Each cloud of rows lies close to a flat space through zero, with a little noise off it, and is much wider in some directions of that space than in others. After each cloud: how many dimensions does that space have?

[[ 17   9 -11  10  -6  -1 -11   6  11 -16 -18 -24  -3  -5  -1  -7   0  -2
    0  -1  -3   8 -15]
 [  2 -16   5   9  -6 -18  42 -22  -9 -11  -9  -5   7   0   0  -4  -6  18
    0  12   2  -2   1]
 [  2   0  -4   6  -3  16 -14  -2 -11 -16  -3 -16 -14 -16  -3  12  13 -14
    7  -4   0   0  -7]
 [ -3   7   5 -14   7  15  -8   9  21  10  -1   4 -10  -2  16  -1 -18  11
  -11  20  19   7   3]
 [ -4  -1 -12  -6  -1  -4  -5 -24  22  -3   5   2  18  -7  31 -17  28   8
    0  21   7   4   0]
 [ 10  10 -12 -12   5   4  -4  -6   4  -5  -9  -4  -1   2  13  -6   4   2
   -2   8  11   1   1]
 [  9  12 -22 -13   4 -16   9   2   3  -1 -10   0   4  -2 -11  15  -5  -4
   -2  -8  -7  -1  -2]
 [ -3 -30  17  10  -2   1  -8   3  -1  45  23  25  -6  24   2   0  10 -12
   13   8 -19  -9  20]
 [  4  12   8  -7   3   8  -2  10  25  -3 -13 -20  -5  -2   2   0  -6  -5
   -5   7  -6  11  -8]
 [  7  -7  16 -20  14  32 -14  -7  14  11  21  -3 -30 -11  -2   9  -3  -9
   -2  32  11  -7  -1]
 [ -4   9 -27  -3   5 -26  13  -1  -3   2  -7   0  16  -2  -8  12  -1   7
   -9 -17  -5   8  -1]
 [-10  11  11   1  -5  19 -11  22  12  -7   5  -3  -5  -5  10  -5   4  -3
    9  -6   1   0  11]
 [  7 -12  -3   2  -6  11 -23  -9  13  11   3   6  -9  -3  14   2  12 -10
    6  23   2  -6  -1]
 [ 11   9  -1 -24   8  15  -7   5   1   4   7  15 -14   3  -2   2 -12  -4
    0  10  12  -7   6]
 [ -2  -7   5  -2   0   1   8  -6   0  13  16  15  -2   0  -1  -7  -8  12
   -4  14   4  11   1]
 [-10  13   9 -21   8  22   7 -18   1 -19   2   1   5  -4  28 -21  12  10
   -1  16  21   9   8]
 [ 17  16  -8  -1  11  -2 -12  -2   9 -21   6 -21  15   8  18 -45  26  11
    4  -4  11 -13   5]
 [  1   5   0  -2  -5  -1   2 -12  -2 -20  -2   1   9  -6   2  -9   6   1
    1   3   4  -3  -9]
 [ -6  -4  17  -8   5  18   7   1 -11   8   7   8 -15   4   1   4  -6  -3
    3   6   3   7  11]
 [ -7   2 -13   5  -5  -5  -2  18  -8  -3 -19   3  -8 -12 -14  31 -33   5
  -11 -13  11  -3  -7]
 [ 15 -17   1  16  -1   7   0  -5 -18   2   9 -10 -16   5   4 -11  14   1
   13   7   2  -5  11]
 [ -5 -21   0  25   2  -6 -11   0  -1  19  -2 -18   1   9  15  -3  19   0
    3  -3  -5  -3  11]
 [  5  -4   4 -20  -1   7  10 -12  -2  10  28  34  -3   4   2  -9   7  -1
   12  19   0  -5  14]
 [ -7   1 -10  11   2   7 -15 -17 -34 -15  13  -1   9  -4  10 -20  31   3
    6 -16  10   8   1]
 [-13  10  10   3   1  15 -18   7 -21 -16  -9  -2  -6 -10 -20  18 -16 -13
  -10 -23   4   3 -21]
 [  3  -2  -2 -10  -9   4  -3   0   9  15  23  36   1   4  10 -12   5   1
   11  16  -1   0  13]
 [-17  -2  14   9  13  -9  17  -4 -21 -12 -12 -19  12   5   1  -6  -7  17
  -14 -19  13  -5   1]]
 => 13

[[ -4 -34  17  11 -20  -1  20  25  22  20 -20 -16 -26 -18  -5 -12  18  -5
   -1  -7  -3 -12   8]
 [  3  33   4   6  11 -22 -12  -7   1 -34  38  -4  22   7   5   9  -6  17
  -27 -23   4  -8   0]
 [ -4  10 -15  -3   9   1 -23 -10  -9 -15  23  11  -1  23  12  15 -11   7
  -21   7  -3  -5   3]
 [  2  19  24   8 -10 -12  18  -5   0  12 -13 -14   4 -23   0 -22   9   1
   16 -11   4   7  -5]
 [ -9   8 -23 -15 -13   1 -10   3  11  -3 -13  10  25   5  -2  -1 -16 -10
    8  -1   7   2  10]
 [  9   0  15  16   4 -10   6  20  16  12   5 -20 -11 -15  -8  -6  17  -4
    7  -8  -5  12   7]
 [  2   9   0   7   9  -1 -18  -5 -10  -2  22   0 -16  12  11   7   2   6
  -15  10  -6   3   0]
 [-15  25  -6  -5 -13  -9  -8 -18  -7  -2  -6   8  11   4  18 -14 -13   2
   -5  -2   7  -6   2]
 [ -1  -8  19  13 -17  -3  -2   7   3  11   2 -12 -29  -3   8  -3  13  10
  -17   9  -9  -2  -2]
 [ -1  -2   1   1  -8  -3 -14  -2   2 -19  22   4  -2  15   7  17  -4  16
  -34   0  -5 -13  -3]
 [ 11   8  13   9   2  -4 -11   1  -2  -5  21  -9  -9   5   1   9   8  11
  -14   6  -7   9  -6]
 [  6  20  16  -5  -3  -4  21 -15 -10  10 -23  -5  17 -21  -6 -20   2  -3
   32  -3   7  15 -12]
 [ -9 -27 -25  -7  -9  11 -29   8   6 -20  20  16 -11  33   8  30 -12   7
  -42  13  -7 -19   7]
 [ -4  -7 -26  -3   1  12 -21  17  10  20  -6   3 -13  12   2   4  -2 -20
   12  20  -5  17  18]
 [ -1 -12   5   1 -14   2   5   9   9   7 -11  -4  -4  -6  -4  -1   4  -2
    1   1  -3  -1   1]
 [  6 -10  -5 -11  24  19  12 -18 -26  14 -19  13   0   1  -6  -2  -2 -10
   32  17   3  11 -14]
 [ -6   4 -22  -9  18  -4  -3  -7  -3 -26  15  13  25  12  -1  11 -17   0
   -7 -15   9 -16   5]
 [ 14  10  21  17  14  -4 -12  -7 -16  -8  36  -9 -23  10   8  13  12  21
  -26   9 -11   5 -13]
 [-19 -29 -45 -26  13  19  12  -1  -1  11 -40  26  17   1  -7 -10 -20 -32
   38  -1  15 -11  15]
 [ -4  -8   1  -1  -4   8   9  -1  -5  30 -28  -2 -16 -12   3 -19   6 -12
   25  12  -2  11   2]
 [-11   5 -14  -6 -12  -1  -6   1   5   4 -11   6   7   3   6  -8  -9  -8
    3   0   6  -1  10]
 [ -2  19  -2  -4 -15 -12  -6   0  10 -14   3   0  23   0  -2   2  -8   4
   -7 -12   4   1   3]
 [  0 -23  18   0   1   1  38  -1  -2   9 -23  -4  -2 -23 -10 -16   9  -2
   18 -12   6 -13  -9]
 [ -3 -15 -16  -5 -13   8 -23  12  12 -16  15   8   0  23  -2  27  -8   7
  -30   9  -7  -7   3]
 [-18   9 -28 -10  -3  -9  -7   2  13 -13  -3  11  23   5   5  -5 -18 -10
   -2 -19  11 -15  20]
 [  4  13  10   8   3 -10  -7  -1   1 -15  24  -6   0   5   4   8   4  14
  -21  -7  -3  -5  -1]
 [ -9 -16 -18 -15   4  13  19  -3  -4  17 -37  12  10 -10  -6 -16  -8 -22
   38   1   9   1   3]]
 => 7

[[ 24  -5  27   1  -4   5 -22  18 -23 -16 -12  -6   7   6  15  11  49  15
   13  -1   8   7  20]
 [  4  -4  17   2   8 -10 -15   4  -2  -3 -16 -12   6   6  -2  17   3  -3
    8   8   3 -12   0]
 [-17  -6  -1  14  12 -21   1   3   9  -2  -9 -31   1   6 -17  17 -10   6
   -2  25   5  -1  -3]
 [ -2  -3   6 -11   9  -1   0   3   5   2  -8   0   9   7   1  12  -6  -5
   -2   0   0 -10  -8]
 [ 13  -4   6   9   4   6  -1  -7 -11   4  -9 -12  -4   9  -4   2  12   7
    4 -11  -2 -19   8]
 [  6  -6   9  -4   8   9  -9   8   4  -4 -14  -7  -6  -2  12   6   8   3
    1 -19  -2  -1  11]
 [ -6   5  -6 -11  -5   6   1  -5  15   9   1  12 -15  -2  -3  -6 -24  -9
   -4  -7  -4   0  -6]
 [ 10  -3  14  -5   3  10   2  -1  -4  -7   2   1   5   2  -7  -2  -1  -4
   -8 -10  -3  -2 -13]
 [  3   5   9  -7   9   3   8   4   0  -3  14   9  15   5  12   8 -10   3
    2   0   7  15  -7]
 [ -6  -7   9   0  17 -14  -2  -7   5  12   7  -5  11  -1  -3  14 -14   0
    3   0   6  -3 -12]
 [ -2   9  -8   8  -4  -5   0   4 -13   0  -2 -14   3 -12  11  14  15   5
   19   8   3   2 -12]
 [ -7  11  -7  -7  -7  -2   2   7  -3   8   9  20  15 -13   9  -3 -14   1
   -4   6   8  23  -3]
 [ -6  11  -9  -8  -2  -1   2   8  18   2   8  13  -8 -11  20  -5  -3   5
    5  -1  -3   7  10]
 [ 17  -3   9  -6   7   1   7  -9 -18   7  15   9   2  16   2  11  20  14
   -7 -16 -10  -4 -25]
 [  3  -2   5  -8 -16 -10  -3  15 -12  -2  -4  18   5  -1  22   2  26  13
   11   7   2   9  19]
 [ -2  -3   5  -2   6  -2   2  -4   4   1  -6  -5  13 -11  -5   7 -14 -10
   -1   0   0  -1  -9]
 [ -2 -15   4  -7   3  -5  -2 -13   9   3   7  21  -6  -5   0  -7  -2  -1
  -16 -15  -8   4   5]
 [  8  12  12   2  12 -12 -16  -1  -4  -2  22   0   5  10  -6  18  -3  -1
   -4  11   0  16 -34]
 [  7   1  18 -13  -3   7 -16  17  -4 -15 -11  -1   2   9   0  10  11  -5
   -2   6   4   4 -11]
 [  5   6  -9  -8 -13  10   5  -1  -8   5   6   1   5  -5   0  -3   9 -14
   19   1   3   4  -9]
 [ 12  -8  20   3   9  -4  -5   6 -12  -6 -18 -13  11  12   4  20  10   6
    3  -2  -1  -5   3]
 [  6   6  -6  -7 -14  13   9   5   0   4   6   4 -13  -8   3 -14  16   9
    4  -9  -5  -2   2]
 [  5  -4   0   7   1  -1   8  -9  -2   4  16   5  -5   6  -5 -10  -3   3
   -3 -11  -4   6   1]
 [  2  -3  10  -9  -9   7 -13  12  14 -21 -10  14 -21 -10  11 -17   8  -5
  -10 -12 -13  -8   8]
 [ -5  12 -15   9   1  -3   4   9  -9   0  20  -9  -1   2   6   2   6   6
    7   5   5  19 -20]
 [-10  -8  -4  11   9  -9  -1   1  17 -13  -2  -2  -5 -15   8  -9  -5   0
  -10  -4 -10  -2  12]
 [ -4   5 -11   7  -5   8  -6   6   3  -1 -11  -6   4 -13 -16 -18 -15 -15
  -14   1  -1   2   3]]
 => 17

[[  6   7 -13  -3   4  -1 -11   1  -3  -3  -5  -2   4  11  17   0  -2 -13
    7  -6  -3  -8 -12]
 [-17 -16  15  10  -9   2   8   0   4  12   9   2  -9 -24 -39  -2  11  33
   -9   2   4  17  27]
 [  3   3  14  -1  -7  -2  16  -7   9  -3   3   5   2   6   4   4  -7  -4
   -9  15   2   2  -4]
 [  4  -1  15  -1   6   3  23  -8  -3 -15  -2   6   1   1   5   3  -1 -15
  -19  28   8  -7  -5]
 [ -6  -1 -29   2  -2   0 -39  14  -2  19   1 -10  -2  -4  -6  -9   8  19
   27 -42 -11   3   6]
 [  4  -4  25  -1   3   4  32 -11  -2 -15  -1   7  -2  -8  -5   7  -5  -8
  -25  35  10  -1   4]
 [  8  14 -29  -5  -2  -5 -35   9   3   8  -4  -7   6  21  27  -3  -6  -9
   30 -33 -14  -5 -18]
 [  9   4  19  -4   9   4  32 -13  -3 -23  -3   6   4   9  15   4  -5 -28
  -24  38  10 -11 -14]
 [  9   9 -11  -7   3  -3  -8   0  -2  -2  -4  -1   5  11  21   3 -10 -13
   12  -7  -4  -6 -12]
 [  2   3   4   0  -6  -3   1  -1   8   3   2   1   4  11   5  -2   0  -2
    1   0  -3   2  -7]
 [ -2  -3  23   3  -6   0  27  -9   7  -6   5   8   0   2  -8   0   5  -2
  -20  25   5   2   0]
 [ -2  -8  21   1   6   5  27  -8  -5 -11   1   5  -5 -18 -14   5  -3   1
  -22  27  11   3  13]
 [  6   0  17  -4   7   2  27 -10  -4 -18  -1   5   1  -4   5   7  -9 -16
  -20  31   9  -5  -2]
 [ 19  11  13 -12  -3  -5  19  -9   4  -9  -2   8   4   3  25  18 -30 -14
   -2  19   2   0  -7]
 [ 11   6   3  -8   2  -1   7  -4  -2  -6  -3   3   1  -3  15  11 -19  -8
    1   8   0  -1   0]
 [-22  -8 -26  13  -4   1 -41  17   3  22   5 -11  -2   7 -24 -23  37  21
   18 -44 -10   3   4]
 [  4   4   9  -2  -7  -5   8  -4   9   0   1   4   4  10   9   2  -5  -4
   -2   7  -3   1  -7]
 [-11  -9  13  10  -2   3  16  -3   5  -3   5   4   0   7 -17  -9  23  -2
  -21  16   6  -2  -3]
 [  5   4 -11  -4   2  -2 -11   3  -5   4  -3  -3  -2 -10   6   7 -14   4
   13 -13  -2   2   6]
 [ -4  -5   6   2   5   4   8  -2  -3  -6   1   0  -2  -4  -7  -3   8  -1
  -10   9   5  -2   2]
 [ -1  -3  16   3  -1   1  20  -7   4  -7   2   4   1   4  -6  -2   6  -5
  -17  21   4   0  -3]
 [  3   0  -3  -3   3   2  -2  -1  -5  -1  -2  -1  -2  -6   1   3  -6   1
    3  -1   1   0   3]
 [  1  -5  21   0   6   3  29 -11  -5 -14   0   6  -3 -12  -8   6  -3  -5
  -23  32  12   0   6]
 [ -2   1  -4   2   2   0  -3   2   3   1  -1  -1   2  11   2  -6   9  -5
    0  -4  -1  -4  -9]
 [-11  -9  -2   9  10   7   0   1  -6  -7  -2  -3  -1   1 -16 -12  26  -6
  -13   5   6  -7  -1]
 [ -6  -8  33   5   6   6  44 -13  -1 -22   2   8   1   1 -13  -1  13 -17
  -42  48  15  -7  -4]
 [  6   6   2  -3   0  -2   6  -3   3  -7  -2   1   6  18  16  -2   0 -17
   -4   8   0  -8 -16]]
 => 4

[[ 16  25   2  15   0 -11 -10  20  17   2  25  -4  11  -9   5   6  33  10
   -3 -14   9  19 -25]
 [-10 -10   2 -25  -4  10 -14  -8   4  -4 -32 -16   1 -24 -13  24 -33  -8
   19   7   0  -6  22]
 [ 17  23  -2  26  -1 -13  -6  17  11   3  38   3   7   7  12  -7  39   8
   -9  -8   6  15 -32]
 [ -6   7   0  -8 -12   4 -22   0  13  -8  -2  -9   1 -21  -8  27 -18  -4
   18   8   3   1  -1]
 [  8   5   3   7   1  -4   1   4   5   2  11   2   5   1   6   0  13   4
   -1  -4   3   2 -12]
 [  1  23  -2  -6 -18   0 -40  13  31 -11  14 -19   9 -37  -9  48  -4   0
   33  -1  11  15  -7]
 [  4  13  -3   7 -13  -4 -21   8  15  -8  22  -9   0 -12  -5  24   4  -3
   15   2   7   7 -14]
 [-13 -14  -2  -9  -8   9  -1 -11  -7  -8 -16  -3  -7   0  -9   7 -29  -8
    6  15  -6 -13  16]
 [-16 -11   0 -12  -4   8  -5 -10  -5  -1 -19  -3  -3  -4 -11   8 -25  -7
    8  12  -2 -10  17]
 [ 12   9   5  19  11 -10  17   9  -5   8  18  10   3  19  13 -28  36  10
  -20 -13   1  10 -19]
 [-28 -19 -11 -18 -31  18 -26 -25   0 -14 -11 -13 -12 -11 -23  44 -55 -20
   36  38  -2 -16  25]
 [ -3  -2  -1  -5   1   0  -3  -3   0  -2  -4  -6   1  -5   0   6  -2   0
    5   0  -1   0   5]
 [  0  10   4 -12  -6   0 -16   5  15  -4  -6 -10   6 -21   0  18  -5  -2
   13  -4   4   4   0]
 [  6  12   5   6  -4  -5 -10  11  10   1  14  -3   6  -6   4   4  17   5
    2  -6   5   9 -12]
 [  0  -4   3 -10   7   0   5   1  -3   1 -17   1   1  -2   3  -4  -3   0
   -4  -5  -2  -4  10]
 [  5   2   1   4   3  -1  10   6  -3   5   5   4   3   3   6  -9  13   3
   -9  -7  -2   4  -5]
 [ 16  14   4  16   6 -10   5  15   7   6  18   6  10   9  10 -15  36  10
  -14 -16   3  10 -22]
 [ 17  12  10  -1  20 -10  11  12   6  12  -5   1  12  -2  13 -21  28  12
  -21 -27   3  12  -9]
 [ 14   3  10   5  23  -7  23  10  -3  13  -9   7   7  11  14 -37  25   7
  -26 -23  -2   5  -5]
 [-10  -2  -4  -3 -10   1 -12  -4   4 -10  -3  -6  -1 -10  -6  21 -15  -6
   13   9   1   0   8]
 [-10 -10  -5  -7 -12   9  -5 -11  -3  -7  -5  -1  -5  -2  -9  11 -21  -5
    7  14  -4 -10  11]
 [-20 -17  -2 -23 -12  12 -14 -17  -2  -9 -22  -9  -5 -16 -15  29 -47 -11
   22  20  -4 -15  27]
 [ -1  -7   6 -10  11   5  11  -2  -5   2 -21  -2   1   2  -1 -12  -7   0
   -6  -3  -1  -7  12]
 [  5   2   8 -11  11  -3  -2   5   5   3 -20  -6  10 -14  -1  -1  -4   1
   -1 -14  -1   1   9]
 [  2 -12   2   3  11   0  13   1 -10   5  -6   8  -5  16   7 -18   7   3
  -12   0  -3  -8   7]
 [ 20  15  14  -3  29 -11  15  18   1  16 -11   4  16  -2  16 -28  30  13
  -26 -34   1  12  -9]
 [  7  11   0   7   2  -4  -6   8   7   2  11   3   3  -1   3   4  13   5
    1  -7   6   6  -9]]
 => 3

[[ 27  17  -6 -13   2   7  12 -10  13  -9 -19 -22  17 -26 -29 -13 -23   3
  -14 -23   2   8  12]
 [-11 -22   5  22 -19  26  15  12  -5 -23   5  53 -26  16  14  21  18  -7
   18 -10  19 -16   1]
 [-19  25 -11 -41  -3 -11 -32 -13 -14  45 -12 -15  12 -25  10 -25 -13  33
   36  15  11  -1   9]
 [ 23  16  14 -16 -10   4 -24 -19  -3  15 -24 -16  -3  -2  -3   8  13  -3
   12 -14  -5 -25 -14]
 [-16  18   7  14   3  12  -4   0  13  25  -8  11  -2 -11  28  -6   3  17
   14   6  22 -14 -15]
 [  8 -20   1  18   1   3   9   6 -20 -16  41  21  12 -20  -4  20 -33   6
   32   9 -13   6  -8]
 [  5 -27  14  -1  14 -22 -10  -3 -28 -23  26 -17 -10 -12  -8  13 -17 -33
   22   2   8  29   1]
 [-16   0  14  18 -18  28  -4  17 -10  36  -1   3  -2   2  21   4  -7   5
   14  25  17   0 -22]
 [-22   3   3 -15   1   7  -3  34 -14  17 -24   2   7  30 -10  11  -2  18
   50 -14  -8   8  18]
 [ 12   8   1  11   4  -3 -25  -8  -4  15   1 -31   1 -14  12   5   9 -16
   -7  21   4 -10  -5]
 [  0  -6  -9   4 -13  -2 -32 -14 -11 -16  -5 -35  -7  14  -9  -4   6 -12
   -1  10  -1 -14  10]
 [ 10  -1   2   4  36  -2  10  -5  25   5 -14   3   3  -4   6  20  25 -11
   -3 -28 -10  -2 -12]
 [  3  17 -14  -4  -2  10 -19 -14 -23  56 -22   9   1   3  50   3  30 -14
    1  11 -15 -48 -33]
 [ 26  51  -7  26  41 -42  -2  25 -22   4  14 -35  -7 -20  27   5 -24  -9
    5   3  11  -4   8]
 [ -7   8  20 -13 -16   4 -13  -6 -20   3 -28   3  18   8   1 -26   0 -26
   16  -6  -5 -17   1]
 [ 26  29  -2  18  11   4  -8  -8  26  22  -6 -13  27 -30  17  -4  18  -9
  -33  20  -9 -25   1]
 [ -2 -16  21  -3 -11 -15   0  23 -17  -6  28  14   1  14  -8  11   2 -13
    3  22 -13  23  14]
 [-38   5 -14  21  27  -7  -4  21  -5  17  -9   3   0   6  44 -15  21 -22
    4  18  20  -3  16]
 [-14  -2 -23  -2  -1  -4  24  24   1 -12  -5  20 -15  28  -1  -2  12   3
  -18  -8   2   9  29]
 [ 27   8   9  -1   6 -20  -2 -15 -26 -10  16 -17 -12 -16  -1   4 -33  -8
   11 -13  -2   1 -28]
 [ -3   2  15  -5 -44  29   6  -6  10   0 -27   6  -9  23 -13 -16   7   3
  -25  -5   9  -9 -10]
 [ -5 -16   2 -22   0  -7  -5  10  -7   2  -2  -9  -8  25 -20  17   1  16
   16 -10 -14  18   1]
 [ -4   8  -7   0  47 -38   8   8  -5   3   8   3  -8 -26  33  -6  13 -36
   -8  -2  25  19  20]
 [-17  15   2 -26 -13 -13 -10   5  -2   6 -11 -13   4  21 -17 -24 -13  32
    8   1  -6   8   9]
 [  3 -17   1 -23  -9 -14   3  -8 -20 -36   4   0   7  19 -31 -12 -16  -9
    8 -18 -26   8  10]
 [ 11  41   9   8  -3 -39  15 -16 -15 -16  25  13  -9   0  22 -39 -33   7
  -28   0  -8 -22 -35]
 [  8  -1  19 -13 -24  11 -16   7  29 -13 -10 -10  -3  20 -43  20  16  33
    5  -7  -8   6  19]]
 => 14

[[  8  -7   2   2   2  -6  -2  -9   7   5   3   5  -7   2  -5   0 -14  -6
    1  -8  -2  -2   5]
 [ 10   3  -2 -18  -7   0   2  -1  -5  -3 -18  -2   1   2 -13   6  -8  -2
  -14   3   1  -7   6]
 [-11   5   2  19   0  -9   6   0  -1   0  12   2   9  -1   2  -4  13  -1
   14   4  -2   6 -10]
 [ -4   3   3  -3 -13   3   5  -2   5   3  -1  -1   1  -5  -2  -1   9   0
   -3   6  -6  -6   1]
 [  8  -6   4  -7 -18   6   9 -22  37  32  -2  17 -21  -8   1  -5   3 -18
   -8 -11 -32 -22  12]
 [ -1   1  -5   8  19   3  -4   6  -5  -1   6   2  10   6  15  -1  -2   4
   10  -1   6   8  -6]
 [  5   1  -6  -7   8   5   0   1  -3   5 -12   3  -3   7   7   1  -9  -1
   -5  -8  -4   1   9]
 [  3  -9   7 -10 -11   2   3  -7   3   3  -2   1  -3   0  -2   0  -5  -4
   -1   2   0  -9   4]
 [  9   5  -7  -1   1  -4   2  -2  10   8  -4   7  -8   1  -8   4  -4  -4
   -8  -3 -11  -2   8]
 [  6 -10   5   8  -6  -4   3  -9   3 -10   7  -5  -3  -7  -5  -4  -6   1
    3 -10  -5  -4  -4]
 [  2  -9   2   1   7   2  -7   1   8   3  12   3  -4  -1   7   1   2  -2
    7   0   2  -1  -7]
 [  6   0  -1  -6  -9   8   6  -4   7   5  -8   1  -4  -3  -1  -1  -5   2
  -11  -4 -13  -8  12]
 [ -9   7   4   5  -6   1   3   0   3   6  10   5   5  -1  -3  -3  10  -1
    2  12   2  -2  -3]
 [ 13  -9   1  10  -6 -18  -1 -11  22  -1  11   2  -9 -10 -12   6   1  -8
    7  -3 -15  -5  -7]
 [-20  -1   8   9 -13  -5   7   0  -2   2  10  -1   3  -2   7  -4  24  -3
   16  10  -1   3  -9]
 [  1  -1   1  -7  -1   3  -3  -3   8   8   0   4  -6  -2  -1  -1   5  -6
   -3  -1  -2  -6  -5]
 [ -7   8   3 -10 -17   2   6   2  -6   2 -11  -1  -3   1  -9   1   4   1
  -11   9  -1  -3  12]
 [  2  -7   4  -7  -4   1  -2  -4   6   6   3   4  -7   0  -2   1   0  -5
   -1   1   0  -5   0]
 [  0   2  -2  -4   8  -4  -9   3   8   9   3   6  -3   2   1   5   5  -6
    3   6   4   2  -3]
 [ -4 -19   7  14  11 -10  -8  -5   4   4  20   4  -7   7  13   0  -6  -7
   24  -6   7   8  -4]
 [ 11  -4   2 -12  -4   6   2  -8   2   1  -7   2  -1  -1  -8  -3 -11  -3
  -11  -6  -1 -11  -1]
 [ -1  -1  -1   5  11   1  -4   0   5   6   3   2   4   1  13  -1   1  -2
    9  -3   0   3  -3]
 [  2  -6   2 -10 -10   9  10  -5   0   7  -8   4  -6   4   4  -2  -2  -3
   -5  -5 -11  -7   9]
 [  1   0  -1  -1   3  -4  -4   1   0   1  -5  -2   1   2   4   4  -6   0
    3   2   3   3   7]
 [  9  -2  -3   0   9  -5  -3  -2   5   2   4   5   0   3  -6   2  -7  -5
    0  -2   1   0  -5]
 [ 12   3  -5   1   8 -11  -6   1   2 -10   1  -2   7  -4 -12   6  -2  -1
   -1   3   4   1 -14]
 [  3   2  -3   2  14  -2  -3  -1   5  10   5  11   3   6   3   0  -3  -7
    4  -1   3   1  -5]]
 => 11
